There are 8 hidden switches. A switch that is on adds its own fixed numbers to the row, and there is some noise. The rows also spread widely along 11 directions, which tell nothing about the answers.
(in the rows, 128 means zero)
Some rows, each with its switches (1 for on, 0 for off) after it:
[131 164 113 140 162 132 136 127  93 128 148 119 133 111 132 104 166  89
 117 126 162 105 118 121 132  99 122 106 164 142 146 188] | 0 0 1 0 1 0 0 1
[139 182 149 145 157 125 171 113 147 137 126  92 109  95 164 115 175 126
 118 139 131 160 113 151 157 110  87  97  95 150 127 134] | 0 1 1 0 1 0 1 1
[146 143 137 140 127 114 108 147  63 123 197 146 128 150 127 114 175 105
 114 150 170 118  94 137 144  81  96 115 191 142 144 182] | 1 1 1 0 0 0 1 1
[146 154 112 109 111 127 126 148 101 122 123 112 156 100 119 104 126 104
 102 104 106  87 118 122 167 108 103 116 177 148 146 140] | 1 0 1 1 0 1 1 0
[ 97 114 148 178 163 166  84 103 155 179 158  55 137  66  98  73 101 135
 175  92 133 170 170 146  75 104 109 181 127 110 100 110] | 0 0 1 1 0 0 0 1
[146 169 113 128  99 133 115 142 103 151  84 104 145  97 109  77 101 126
  91 106 104 111 138 110 174 119 124 129 165 110 145  99] | 0 1 0 0 0 0 0 1
[115 188 138 113 179 174 135 136 170 141 165  78  98  87 120 109 151 130
  74 133 145 139 113 157 126 170 123 114 148 125 119 152] | 1 0 1 1 0 0 0 1
[122 148 132 147 116 139 131 133  88 151 113  81 119  91 126  80 133  96
 107 111 125 143 133 151 163  99  96 137 146  99 155 117] | 1 1 1 1 0 0 1 1
[132 167 142  85 111 127 143 144 141 113 144 103 143 102 124 107 100 145
 122 146 104 133 104 154 155 134  98 123 133 171 132 108] | 0 1 0 0 1 0 1 0
[155 172 141 123 139 128 102 155 124 135 183 108  98  95 129 117 153 102
 150 153 193 134 153 164 117  49 115 119 101 139  95 137] | 0 0 1 1 0 1 1 1
[115 170 143 130 122 137 133 123 137 150 151  97 128 101 135  86 145 132
 151 129 139 151 112 144 160 113  86 117 105 140 159 126] | 0 1 1 1 0 0 1 1
[151 143 148 114  98 120 151 167 100  89 156 119  84 110 154 144 146  54
  88 190 159 153 130 179 121  70 120 153 118 129 109 122] | 1 0 1 0 0 0 0 1
[124 117 131 168 117 109 129 121  64 148  88  99 141 105 144  90 153  92
 104 109 117 151 125 159 152 107 100 135 160 110 150 129] | 1 0 0 0 0 1 1 1
[114 177 136  78 112 151 142 148 128 122 155  97 117 106 127 111 109 131
 121 150 135 133 102 173 158 141 105 118 126 148 147 110] | 1 1 0 0 0 0 1 0
[114 186 136 110 131 131 144 150  98 119 161 131  91 130 155 109 187 100
  98 167 180 143  80 169 170 145 107  83 129 124 167 169] | 1 0 0 1 0 0 1 1
[152 136 129 122  93  97 121 148 105 129 136 158 153 105 117  90 170 108
  69 167 148 148 126 126 146 109 105 152 151 114 164 151] | 0 1 1 0 1 0 0 0
[134 181 142  95 156 150 144 141 109 128 109  81 121  92 114 102 107 124
  87 135 119 133 126 185 150 144 130 106 152 127 129 129] | 0 1 0 0 0 0 1 0
[107 170 136 126 132 167 167 122 173 129 153  80  97  97 160 134 129 117
 132 124 119 140 101 142 133 137  99 129 103 161 115 102] | 1 0 1 0 0 0 0 1
[178 187 163 113 164  88 155 136 129 119 103 116 142 109 142 105 190 130
  66 164 111 140 125 153 192 115 105  69 134 146 149 166] | 0 1 1 0 0 0 1 1
[130 147 132 107  79 130 154 143 107 119 107  80 122  79 137 104  98  79
 147 136 119 142 154 167 163  63  96 152  90 126 149  74] | 1 1 1 0 0 0 1 0
[ 86 138 147  92 166 149 133 133  74 104 191  75 119  97 123 100 104  63
 157 139 161 115 115 204 106  99 117 126 164 141 157 168] | 1 1 0 1 0 0 1 1
[153 179 154  87  97 114 157 162 117  93 170 106  86 101 158 129 135  76
 150 199 179 155 130 193 145  48 101 126  71 163 123 112] | 0 1 1 0 1 0 0 1
[138 134 135 171 146 130 143 127 116 123 155 129 114 113 160 152 175  81
 114 129 151 137 121 126 110  85 107 136 125 138  94 154] | 1 0 1 0 0 0 0 0
[127 190 139  85 114 136 177 159 118  95 149 121  85 116 167 140 155  79
  68 185 152 139  86 176 156 134 115 109 116 140 145 133] | 1 1 0 0 0 0 0 1
[102 175 140 123 163 153 166 119 154 132 156  94 101  99 157 126 148 117
 114 131 136 143  97 155 131 141 104 108 114 143 127 130] | 1 1 0 0 0 0 1 1
[138 169 132 113 124 107 118 154 109 114 176 147 120 126 136 107 178 115
 119 165 180 136 103 147 157 112 100  97 124 137 143 168] | 1 0 0 1 1 0 1 0

New rows, each followed by its switches (1 for on, 0 for off):
[121 149 154 141 123 133 136 124  86 146 141  86 119 114 133  86 151 118
 122 149 147 184 105 187 152 129  89 135 141 131 152 134] | 0 1 1 0 1 0 0 1
[119 129 139 135 111 136 127 126 121 134 168  97 129 101 141 115 137 105
 138 124 131 148 110 158 121 110  81 152 138 157 116 123] | 1 0 1 1 1 1 0 0
[ 98 136 147 199 201 129 150  74 155 161 138  72 134  97 166 112 165 138
 178  84 115 161 115 135 122 122  80  99 109 158 105 145] | 1 0 0 0 1 0 1 1
[135 152 157  86 104 100 135 151 141  95 176 129 142 115 141  97 146 109
 158 180 146 140 118 164 157  86  91 120 104 172 168 143] | 0 0 1 1 0 0 1 1
[110 149 119 117  97 136 140 121  84 146 116 125 161 121 133  94 135 126
 100 116 113 131  73 142 166 170  97 128 174 142 179 134] | 0 1 0 0 0 1 0 0
[136 139 133 147 121 134 130 142 101 127 144 119 117  95 129 110 140  80
  93 132 133 136 129 134 119  82 113 159 157 111 123 136] | 0 1 1 1 0 0 1 1
[144 157 137  93 102  96 144 146 137  95 141 143 168 110 140 102 121 110
 129 144  93  95 105 109 172  94  97 112 138 176 161 132] | 0 1 0 1 0 0 1 1
[ 89  77 155 219 107 107 125  76 177 190 107 120 156  78 154  71 175 142
 135 124 106 244 143 125 101 125  71 203  71  79 148  81] | 0 1 0 0 0 0 1 1
[ 95 180 108  73 112 186 170 137 133 115 163  75 115 101 139 123  87 112
 125 109 107  87  74 149 142 151 103 126 168 185 152 112] | 1 0 1 0 0 1 1 1
[152 188 141  87 113 127 164 148 183 107 144 117 133 100 145 124 128 143
  94 154  92 118 102 121 167 122  98 114 124 181 134 109] | 0 1 1 0 0 0 1 1
[133 176 146 163 197 117 181 100 124 113 167 115 140 144 194 149 200 111
 136  93 102  89  51 106 171 114  68  45 158 212 127 202] | 1 1 1 1 0 0 1 1
[107 122 138 125 141 119 127 132  71 124 142  97 125  92 137  94 148  62
 123 136 156 141 129 192 115  94 116 138 150 112 151 157] | 1 0 0 1 0 1 1 1
[129 163 123 111 114 142 152 137 127 123 139 109 133 103 137 120 127 116
 110 122 111 116 106 126 158 115  98 125 140 152 143 121] | 1 1 1 0 0 0 1 0
[ 91 129 127 109  92 147 128 144 133 123 169 119 119  87 129  97 117  83
 104 146 142 145 115 143 109 123 111 181 133 107 156 112] | 1 1 0 1 0 0 0 1
[119 124 123 163 112 132 134 121 120 123 150 110 160 114 145 113 117 108
 157  79  81  93 102  86 143  83  80 138 169 171 124 126] | 1 0 1 1 0 0 1 1
[119 137 131 150 142 112 173 116 114 109  98 140 143 105 172 123 170  74
 103 120 105 131 101 132 142 127 108 120 126 137 145 164] | 0 0 0 1 0 0 1 0
[129 162 128  91 101 130 149 144  97 107 158  99 135 109 131 110 106 104
 150 130 124 103 104 145 169  87  89 120 144 173 155 122] | 1 1 1 0 1 0 1 0
[168 174 126 161  63 121 133 162  95 118 127 130  96 145 171 143 134 114
 143 129 128 118 105 110 194  60  87  99 111 163  88  82] | 1 0 0 0 0 0 1 1
[112 155 114  84 138 141 131 149 112 103 159 134 142 105 117 106 130  88
  88 135 140  87 100 131 135 151 130 122 179 135 163 175] | 1 0 0 1 0 0 0 0
[136 141 166 146 111 101 148 128 150 122 127 120 135 104 163 112 150 120
 111 150  94 172 109 146 150 110  83 135 104 147 120 107] | 0 1 0 1 0 0 1 1
[146 138 132 142 118  96 119 128  88 142 120 123 165 115 131  85 163 116
 135 127 132 130 129 137 165  84  94 113 151 147 162 151] | 0 0 1 0 0 1 1 1
[110 154 113 139 114 132 143 114 160 151 129 111 147  88 146 111 142 132
 131 104 119 135 105 111 141 141  87 128 110 150 137 112] | 1 0 0 0 1 1 0 0
[121 135 120  68 116 115 124 147 144  95 149 114 193  81  97  75  70 111
 118 114  67  60 127  96 145 105 115 140 190 159 176 128] | 1 1 0 1 0 0 1 1
[152 186 141 121 104 108 148 144 175 140 126 114 122  87 141  89 177 145
  68 151 111 159 117 116 189 129  80 110 108 126 147 114] | 1 1 1 1 1 0 1 1
[ 96 131 145 140  92 128 133 122 103 140 150 107 138 124 141  88 131 131
 135 135 120 160  89 159 155 136  81 142 145 134 169 110] | 1 1 0 0 0 0 1 1
[ 86 157 133 123 141 150 149 110  97 149 148  85 122 100 141 100 130 105
 153 124 151 149  98 187 129 134  99 126 130 141 157 131] | 0 1 0 0 0 1 1 1
[141 146 142 146 141 118 135 132 108 134 158 104 124 105 134 107 164 109
  95 138 140 146 118 143 136  99  98 129 157 134 124 151] | 1 1 1 0 1 0 0 1
[128 154 136  96 101  98 174 128 128 113 114 135 150 100 165 119 152 100
 119 153 114 140 100 157 162 120  91 122  96 163 172 121] | 0 1 0 0 0 1 1 0
[121 161 133 154 107 128 142 115 139 155 144 114 134 112 142  91 157 151
 129 128 128 161  99 119 158 123  72 131 120 145 150 113] | 0 1 1 0 1 0 1 1
[124 145 159 103 133 126 133 139 114 128 158  89 124  95 115  87 137 114
 106 162 141 157 136 187 137 109 107 138 141 121 159 133] | 1 1 1 0 0 0 1 1
[119 134 135 119 167 128 114 133  70 128 151 114 140 105 105  90 131  91
  98 140 149 122 131 167 110 110 137 133 196 110 151 178] | 0 1 0 0 0 0 1 1
[123 135 145 162 149 126 125 112 147 145 158 114 134 101 139 116 140 131
 138 126 126 152 125 131 105 101 102 141 121 136 108 125] | 0 1 0 0 0 0 1 1
[134 182 110  88  60 136 138 160  84 127 130 120 132 127 124  86 124 119
 105 136 129 103  91 123 212 116  94 112 163 140 198 115] | 1 1 1 0 0 0 1 1
[107 138 133  99 172 115 153 135  85  91 142 122 152 109 133 100 150  65
  81 135 121  91  97 154 138 141 129 104 206 136 180 208] | 1 0 0 1 0 0 1 1
[127 144 133 104 130 130 125 131 123 138 128  86 147  85 118  95 132 109
 125 128 133 134 143 166 141 116 109 132 131 139 152 129] | 1 0 1 0 0 1 0 0
[106 112 127 135 160 132 138 112 112 113 124 102 172  96 125 102 101  90
 126  99  86 100 120 125 105 123 126 149 189 154 143 154] | 0 0 0 0 0 0 0 1
[124 139 142 128 177 124 164 117 152 103 148 120 137  97 159 150 143  96
 133 134 117 126 116 148  98 109 120 116 118 171 104 159] | 0 0 0 0 0 0 1 0
[129 143 139 154 145 131 129 131  70 137 133  77 116  93 136  99 139  64
 135 112 145 128 141 160 140  66 107 127 144 115 132 141] | 1 1 1 1 0 0 0 1
[109 130 145 139 112 112 121 124  83 136 137 103 158 119 134  73 135 113
 135 119 113 139  96 147 173 130  85 120 167 135 177 140] | 1 1 0 1 0 0 0 1
[123 130 160 125 122 120 173 126 160 114 141  97 121  91 172 141 133 109
  84 145  75 162  97 168 117 130  90 151 129 164 102  94] | 1 1 0 0 0 1 1 1
